The rows are grouped in 4 different ways at once. Each group adds its own fixed numbers to the row, and there is some noise. The rows also spread widely along 15 directions, which tell nothing about the answers.
Some rows, each with its group in each grouping after it:
[ 34  19  -4  26  22  70  31   1   1 -39 -14  -8  24  -4 -26  -3 -23  -4
 -26   9  10   3 -10 -50 -27 -19  41 -38  11 -26]
K634 K645 K701 (3)
[ 13 -52  48 -30   1 -11   0 -61 -20 -37  40  -9  -2  -8 -26  10 -21 -10
  13  19  58  35 -62   2 -28  -4   8 -45 -11 -31]
K866 K554 K527 (1)
[-74  12 -11 -19  -2 -18  34 -18  15  25  18  33   8   7 -58  20  -1 -21
 -15  -1   8  -4  35   7 -23  -5   0 -29 -12  29]
K712 K39 K163 (1)
[ 31 -29  22  16  -5  11   0 -37  -6 -54  10  -5   4  -6 -28  51 -23  12
 -16  -5  20 -38 -10 -26  22 -10  66 -44  10   2]
K866 K87 K784 (2)
[-47  34 -28   8  13 -65 -34   1 -10   1 -50 -13  -5  18  -9  -7  -2  15
 -18 -59  15  17  50 -16 -22  13 -20  15 -39   1]
K28 K788 K126 (2)
[ 10  41  46   7  -3  66  33  11 -23 -18  32  35  51  27 -22  -9 -11 -28
 -20  19 -13 -14 -26 -12 -44 -58   3 -53   2 -25]
K712 K39 K784 (4)
[ 18 -44 -38  25 -36  23 -28 -15  15 -31 -22 -29  11 -17  17 -23 -28   4
 -25  -3   0  66 -24   1 -17  43  10  36 -25 -29]
K524 K87 K527 (0)
[-59  32 -26 -11 -22 -58 -39 -15   2   6  39  31  30  13  31 -24 -65 -17
 -71  -8  -1  51  56  20 -33  58 -34  11  13 -34]
K524 K645 K163 (4)
[-13 -35  -8  22 -45  36  44  -9  -4   4 -44  -5  -1  24 -45  30  56  -5
   9 -25   5 -10 -10   0  19 -33  12  -9 -36  16]
K28 K460 K778 (0)
[ 32  32 -21 -13  -3  46  -3  29 -13 -35  48  18  42   4 -17  -3  53  31
  35  33   6 -10   9  -1   4 -23  20 -18 -21 -58]
K121 K554 K126 (3)
[ 10 -26  31  20 -74  29  17 -37  -6 -18 -23  20  21  68  -7 -10   6 -22
  -5   3  -1   3  -8  30   5  26  -1   2   5  -2]
K121 K788 K778 (1)
[ 33  14 -30  25   1  80  19  -3   4  -4 -29 -18  25  33 -23  14  -3 -38
  11  -3   3  54 -19   1  -2  -2  24 -30  24  -8]
K634 K460 K701 (1)
[ -7  -3   2  30 -36  48  30  -5  30 -32 -28  35  46  34 -80 -37 -12  13
 -24 -16 -29 -48  14 -28 -18   5  48  15 -16  28]
K634 K460 K126 (3)
[-42 -10 -17  -5  25  25   0  20 -22  -2  13 -32  25 -40 -20  -1  -8  23
 -22 -27   8   5 -49 -57 -96 -66 -16  -6 -82 -40]
K28 K554 K126 (1)
[-30  26 -16  -1 -10 -28  17 -19 -42 -21 -10   5 -14 -32  51  11  35  10
 -24 -22  -4 -32  21  25  23 -24 -48  -7 -49 -40]
K28 K645 K163 (2)
[-17 -16 -23  -4 -15  34  34  57   4  20 -23   2  10 -47 -18  14 -17 -12
 -18   6   3   6 -23 -14 -93  -1 -12   6   3  15]
K524 K460 K527 (1)
[-15  16 -43 -14   7  30  57  13  12 -13  12   8  34 -46 -48 107  30 -31
  32  -9 -25   5 -10  61 -56 -14 -46 -59   6  34]
K634 K788 K163 (3)
[  3 -17   2  32 -37  29  27 -21  14 -53 -52  14  24   1 -28   8  -1  -2
 -15 -11 -23 -13  -7   7 -33  22   4   2  -7  23]
K524 K554 K701 (1)
[ 20   9  53 -21  11 -22   0 -28 -19 -63  22  29  21  -4 -37  18  15  16
  25 -25  18 -48 -32  -4  -1 -25   7 -29 -23   5]
K866 K460 K163 (1)
[-48  -1 -51 -16   4 -29 -15  -8  -2  40   0  -9 -24 -28 -10 -16  -6   8
  -6 -35  18  45  20 -15  -2  10 -11  20 -51 -16]
K524 K788 K778 (4)
[  3 -30 -13  -2   9  51  30 -12   8  29 -55 -24 -18  38 -47 -37   0 -21
  16  23  63  13  -2 -41  -7   4  33  -3  10  16]
K121 K87 K701 (3)
[ 14 -46  42  41 -53  30  15 -78 -15 -45 -44 -14  15  75 -11  18   4 -42
 -13  -7  15  40 -42  14  -3  12   2 -31   5   3]
K866 K87 K784 (1)
[-33   5  -7  13 -23  64  50 -26  -5  28 -28  -7  16  35   5 -41 -33 -63
 -34  14 -13  35 -24  25 -50  -1 -52 -17   5 -10]
K712 K788 K163 (1)
[ 25 -14   7  19 -39  54  67  21   9  -1 -28  60 -12   5 -63  49  38 -20
  -1   7   9 -15  -3 -18  26 -32  84 -33   0  55]
K634 K39 K701 (3)
[-34  -7 -58 -30  19   5 -15  21  -9  47  29 -21  -2 -38  -9  -3 -12  40
   2 -14  24 -39  24 -40  15 -27  26  17 -43 -25]
K121 K87 K778 (2)
[  6  45  22  13  18  31  64 -16   5 -19 -60  23 -41 -25 -20 -46   1 -40
 -12  19   3  46 -13  11 -33  -2  -5 -34 -20  31]
K28 K788 K163 (2)
[ 42 -34 -48  15  16  87   9 -13 -14  -2 -34 -73 -14   1   5  -7   5  -5
  15  11  27  16 -35 -27  32 -15  32  -7  -7 -54]
K634 K87 K126 (2)
[-13 -25  46  -8 -57 -26  44   0 -16  10 -21  40  17  79 -68  45  37 -17
   9  -7  51 -53  26  -3   2 -11  22 -29  27  42]
K634 K788 K784 (3)
[ 30 -33 -11  14  -2  46  30 -81 -29 -48 -33 -51 -29   7  19  -5  21   3
  11  35  41 -31   7  -1  75   7   8 -32  22 -69]
K866 K87 K701 (2)
[ -9  46  72 -14   4 -15  41 -43  -2 -35 -11  48   4  36 -66 -15  37 -31
  23   5  18  26 -13  26 -23 -18  -8 -56 -28  44]
K28 K645 K163 (2)
[ 15  62  12   2  24 -30  -4 -31  -3 -58 -34  18  14   6 -13  -7  -8 -23
   8 -32  -4  23  16  40 -15  23 -35 -31   8  12]
K28 K460 K701 (0)
[-74  10 -37  29  14   1   7 -42  11  23 -50 -13  -2   3  -6 -27 -67 -30
 -67 -56 -21  19  23 -19 -30  -2 -16   2 -35  17]
K712 K39 K701 (2)
[ 56 -29  24  -9  -9  54  27  -5 -13   2 -67 -12  -6  44  -8 -44  -4 -49
  35  23  44   7 -55  19  -8  11  -8  12  20   4]
K634 K39 K163 (2)
[-64   3  28  -4 -30 -36  49 -25   4   8 -12  63 -10 -16 -27 -33 -33 -38
 -44 -14  -9  29  -7  23 -74  17 -45   0 -38  44]
K634 K788 K163 (4)
[ 39  32   0  24   4   5  12 -24  -8 -34 -27  12 -23  -9  -3  38  -7 -11
 -18 -33 -13  -2  15  10  57 -10  53 -42  -6   7]
K28 K554 K778 (2)
[-25  -9   0 -25   0 -50 -17 -46 -40  17  13 -10  -3   3  22  46 -26 -32
  -9 -73  19  10 -29  27  13 -14 -40 -23 -19 -12]
K634 K460 K778 (1)
[-33  17  41 -13   1 -43   4 -45 -29 -28 -43  -6  34  65 -38   1  31 -15
  29 -33  34   0   0  19 -35  -3 -64 -25 -15  -4]
K634 K87 K701 (2)
[  5   3  33  27  -7  -5  12  -1 -39 -35 -58 -23  -1  47   8   9  15  -9
 -24 -15  47   6 -15 -45 -45  -4 -12 -20   7 -38]
K634 K645 K126 (1)
[ 23 -12   5 -17  25 -19 -54 -15  14 -22   0 -26  21  24 -35  -6 -53   3
  12  -7  43   6  -8 -15 -16  40  31   0  17  -1]
K712 K87 K126 (2)
[  2 -52  -6   7 -54  28  40 -42  -2 -56  37  31   1 -94  15  11 -12  21
 -38   1 -32 -50 -30  21   1  -2   0   1 -54 -11]
K524 K788 K784 (3)
[-18 -31   6  34 -18  45  41 -50 -13 -49 -32 -46   3  -1 -13  -6  18   8
 -37  23  18  12  11 -30 -28 -10  -5 -33  -8 -60]
K524 K788 K527 (2)
[-31  24  12 -30  21 -42  32 -11 -24 -16  -1  26  -2 -26 -32  48   5 -15
  14 -25  15 -20   2  19 -35 -22 -34 -53  -2  28]
K866 K554 K701 (0)
[-23  51  20 -10  34 -19  46 -39 -19 -47 -25   8  -8 -28  -7  23   5 -27
 -15   4   9  16  18  29 -49   1 -63 -64  14 -18]
K28 K39 K778 (3)
[-38  -2  17 -27 -24   2  12 -12  -4  31  40  34  35  14 -19 -47 -72  -2
 -46 -16   0 -61   1 -19 -23 -12   0  11 -13   1]
K712 K645 K778 (3)

New rows, each followed by its group in each grouping:
[ -2  10   5  40 -13  36  34 -53 -17 -43 -22  -8  17  47 -26  22  36 -31
  -6 -21  -6  39  -3  12  19 -30   7 -52 -21 -20]
K634 K39 K784 (0)
[  2 -19 -23   5 -32  13 -18  15  -4   7 -17 -20  58  57  -7   2 -37  -3
 -11  -6  21 -42  23  -1 -36  28 -21  23  36 -17]
K712 K788 K784 (3)
[ 59   2  43  21 -10  30  -7 -30   7 -56 -54  -3  42  74 -35  -5 -17 -31
  15 -10  20   9 -31   5 -15  28  10 -18  34  16]
K712 K87 K701 (3)
[ 34 -28  48 -20 -19  -1  10 -45  -9 -38  -4  20  -9   5 -25  27  32 -29
  46   1  31  40 -73  42   5  -2  -3 -29 -33  29]
K866 K87 K163 (2)
[ 44  22  15  -7  13  76  19  -4  -9 -36 -22 -16  52  52 -66 -14  45  11
  72  29  18 -30 -14 -10   1 -22  14 -26  11 -16]
K866 K87 K701 (2)
[ 29 -19  27   7 -14  25 -21 -38  14 -72   3 -11  63  34 -37 -16 -27  10
   2  -4   1  -9 -23  -7 -34  24   8   3   2 -19]
K524 K788 K163 (1)
[-25   8 -11  20 -10  53  75  -9   1  20 -27   9 -26  10 -31   2  -8 -35
 -36  18   4   3  11 -17  -8  -9  38 -42  21  13]
K634 K645 K126 (1)
[ 14 -13  17  -4  -6  27  36 -11  22  -4 -42  29 -23  -8 -29 -61 -33 -15
  -9  23  15 -18 -15  -4 -13  20  32  18  -4  38]
K28 K39 K163 (1)
[ -2 -25  60  19 -15  26  22 -28 -11 -34 -13  -9  13  54 -47  10  20 -13
  -6  29  57  29 -17 -40 -49 -25  27 -51   1  -8]
K121 K87 K784 (2)
[-35  12 -25  -3 -31  -5  13   1 -20  32  -8   9  32  76 -28  58  31 -42
  17 -18   8   9  32  40  11  -9 -15 -31  27  18]
K866 K39 K784 (0)
[-10  34  -9 -17 -15  38   8   2 -37   8  37  13  37  25  -5   7  59 -12
  38   7  -6  41 -25  21  -6 -42 -34 -20 -44 -51]
K866 K39 K778 (1)
[-37 -20  21  12   6  27  31  -9   5  22 -20 -16  -6  26 -47   8 -35 -42
 -44  20  48  61  -5 -39 -73 -16  27 -47  13   7]
K712 K39 K527 (2)
[-43  29 -18 -11  18   1  33 -38  -5 -28  62   8  10 -43 -10  64   7 -13
 -22  14  -8   7  18  22  -7 -20 -10 -77  -5 -32]
K712 K87 K163 (1)
[  1  15   2  39  -6  34   2 -20 -11  -5 -45 -24  15  57 -12  21 -16 -36
 -34 -42  -1  29  -3 -15  -1 -20   8 -30   2  -8]
K712 K460 K778 (2)
[ 14 -29  19  -9 -17 -25  38  28 -55  10 -61  -9 -64  -5  34  -1  39 -27
   8   9  77  24 -35  -9 -26  -5 -33  -5  -5 -18]
K634 K788 K126 (0)
[  6 -33  27  28 -18  12  34  -6   0  -5 -70  -5 -22  20 -19  -9 -58 -34
 -53  -2  36  37 -18 -35 -57  18  29 -13  23  21]
K634 K554 K778 (2)
[ 25 -54  -5  28 -33  15  34 -49  16 -27 -62  -4 -33  -6 -19 -21 -44  -6
 -30 -13   5 -62   8   1  46  23  57   8  10  37]
K28 K554 K784 (0)
[ 23 -28  65 -28   7  -6  -8 -46   9 -35  -2  -7  48  73 -94  33  -2 -16
  59 -23  59 -13 -39   4 -20 -10  22 -43  12  43]
K28 K645 K701 (0)
[-20  -5 -19 -50  18 -51 -38 -17 -23   8  55  -2  -8  -1 -20  -7  24  25
  36 -21  50   2   7  -9  32 -22  18  -7 -54 -34]
K121 K554 K126 (0)
[-25  -6  -7   0 -35 -38  25  -2 -44   8 -61   9 -35  18  32  16  62 -11
  13 -18  37 -18  22  21  26   0 -42   1 -17   2]
K121 K87 K701 (0)
[-33  14   0  27 -18  39  31 -40   7 -12  22   8  15  27 -20 -16 -36 -22
 -68  41   4  39  36 -21 -19   3  40 -51  21 -29]
K28 K87 K784 (1)
[  3 -10 -23  39  15   4  19   2   4 -45 -62 -43   2  -7 -53  51  43  13
  17 -40  16  43  -5 -28 -41 -14  10 -26 -32   1]
K634 K788 K527 (0)
[-21 -58  -3  17 -34  57  20 -25  -4  16 -21 -33  18  21 -22 -17 -18 -13
 -26 -20   4   1 -50 -31 -25 -34   2  13 -50 -13]
K712 K87 K778 (0)
[  2  -4  -8 -25 -11  22  23 -60  10 -23  24  31  -7 -21 -39   9  32 -24
  31  -5 -10  29 -24  51  40  -1   9 -26 -43  17]
K524 K39 K126 (3)
[-40 -25 -18   7 -15  46  51 -50  22   0 -10  19   6 -29 -57 -29 -26 -16
 -17 -26 -32  -4 -28   1 -10 -18  11  -5 -60  43]
K634 K87 K701 (0)
[-38  21 -66  11  -1  48  46  27  22  27 -57 -26  15   8 -14   6 -16 -24
 -20  33  -5   0  53  18 -62  32 -33   0  46   5]
K28 K645 K163 (2)
[  4  26  37 -20  13  18  46   6  -1 -39  36  42  10 -13 -33 -28 -26  -9
 -30  62  30 -41  24 -16 -29  -2  23 -52  49 -23]
K712 K460 K163 (0)
[ -1   2 -28  11  10  23  67 -37  -6 -30 -68 -22 -52 -58  21  14  19 -12
  -4   9   1 -26  11  34  14  11 -29 -22  -2   0]
K28 K645 K163 (2)
[  8 -28   3  24 -71   2  -6 -40  30 -35 -35  29  32  64 -15  -8 -16 -18
  -6 -24 -23 -12   8  51  18  57   5  29   4  46]
K121 K645 K163 (0)
[-49  10  -6  22 -10 -16  36 -61 -13  19 -40  -8 -31  29   2 -33 -35 -49
 -59 -32   6  46  18   3   6   4 -10 -27  -8  -2]
K634 K645 K527 (0)
[  5  11 -23  -7 -11 -21   7  11  -2   0  29  56 -33 -39 -12  30  23  -2
  -4   6  24  38  14  -3  35   1  57 -18 -25  17]
K866 K39 K784 (3)
[ 23   8  30  -1 -15 -25   0  14 -16   1  -8  33 -25   0 -24  27  27  -1
  14 -40  26  -1 -19  -8  32 -36  46 -17 -48  32]
K712 K788 K527 (2)
[ 32  12 -23  18 -16  30  46 -25 -16 -53 -31  17 -19 -45  21 -22  39  17
  -3  -7 -26 -52  -3  15  61  -8   2   6 -46 -24]
K634 K87 K163 (3)
[  1 -60 -37  31 -58  38  29 -56   6 -33 -21  -4  -2  -9   5   1  -1   4
 -18   2 -11 -18   5  22  50  29  16  13 -12 -20]
K634 K87 K701 (0)
[ 10 -42  24 -19 -32   0   3   1   1 -24   6  41  24 -23 -11  14 -46  -7
 -27  -2  14 -40 -27   0 -42  12   9  12   6  25]
K524 K39 K701 (3)
[-27 -14   0  42 -11  23  51 -41   5 -60   7  -2 -10 -35 -24  22 -15  -2
 -61  32   8  44  18 -32 -46   2  27 -61   3 -24]
K866 K788 K784 (0)
[-28 -32   6  13 -30  -5  -7 -73 -16 -10 -17 -15  -2  65 -20 -40   2   5
 -15 -43  12 -26   1 -22  56 -13  20  12 -46 -17]
K866 K645 K126 (0)
[ -3 -16   2  15 -11  27   8  21  18  11 -55 -24  19  71 -64 -20 -26  -2
 -19  22  56  14  37 -67 -52  37  43  10  55  -2]
K524 K645 K778 (4)
[ 47 -21  12  -8 -16 -24 -10   8 -13 -27 -67   5   2  38 -39  42  70  10
  76 -39  51 -20 -29   1  24   6   8  14 -20  40]
K866 K87 K701 (3)
[-41 -32  15 -11 -53 -14  27 -58  -1  -7  34  47  -8 -14 -13  -4   2 -14
 -20   5   4 -11   3  46  23   9  -9 -14 -29  10]
K712 K460 K784 (2)
[ 30  38  27 -30   4  24   6 -36 -20 -17  21  31  42  26  -7 -12 -45 -22
  13 -21 -25 -88   0  42  39 -22   6 -34  25  11]
K121 K554 K701 (2)
[ 11  -3  33   7 -20 -45 -11 -55 -27 -42 -33 -10   9  75   0   4  -1 -25
   7 -13  40   7  10  25  16  34 -20 -23  33 -10]
K866 K87 K784 (0)
[-37  47  52 -31  15  -5  26 -36  -7   8  -2  37  12  45 -46 -68  25 -50
  22  15  26  80 -33  25 -58 -18 -45 -31 -45   9]
K28 K39 K163 (1)
[ 54  33  68  -6  -1  12  31   6 -44 -46 -11  25  20  20  -1  38   3 -23
   8  -7  14 -91 -12  21   9 -35  -3 -60  48   2]
K712 K460 K784 (2)
[ 39  35 -27 -27  12  17 -32  42 -22  23  27 -18  23  21  19 -13 -21 -31
  15  13  35  75  -7  12 -16   9  -1 -16  30 -42]
K524 K788 K527 (0)
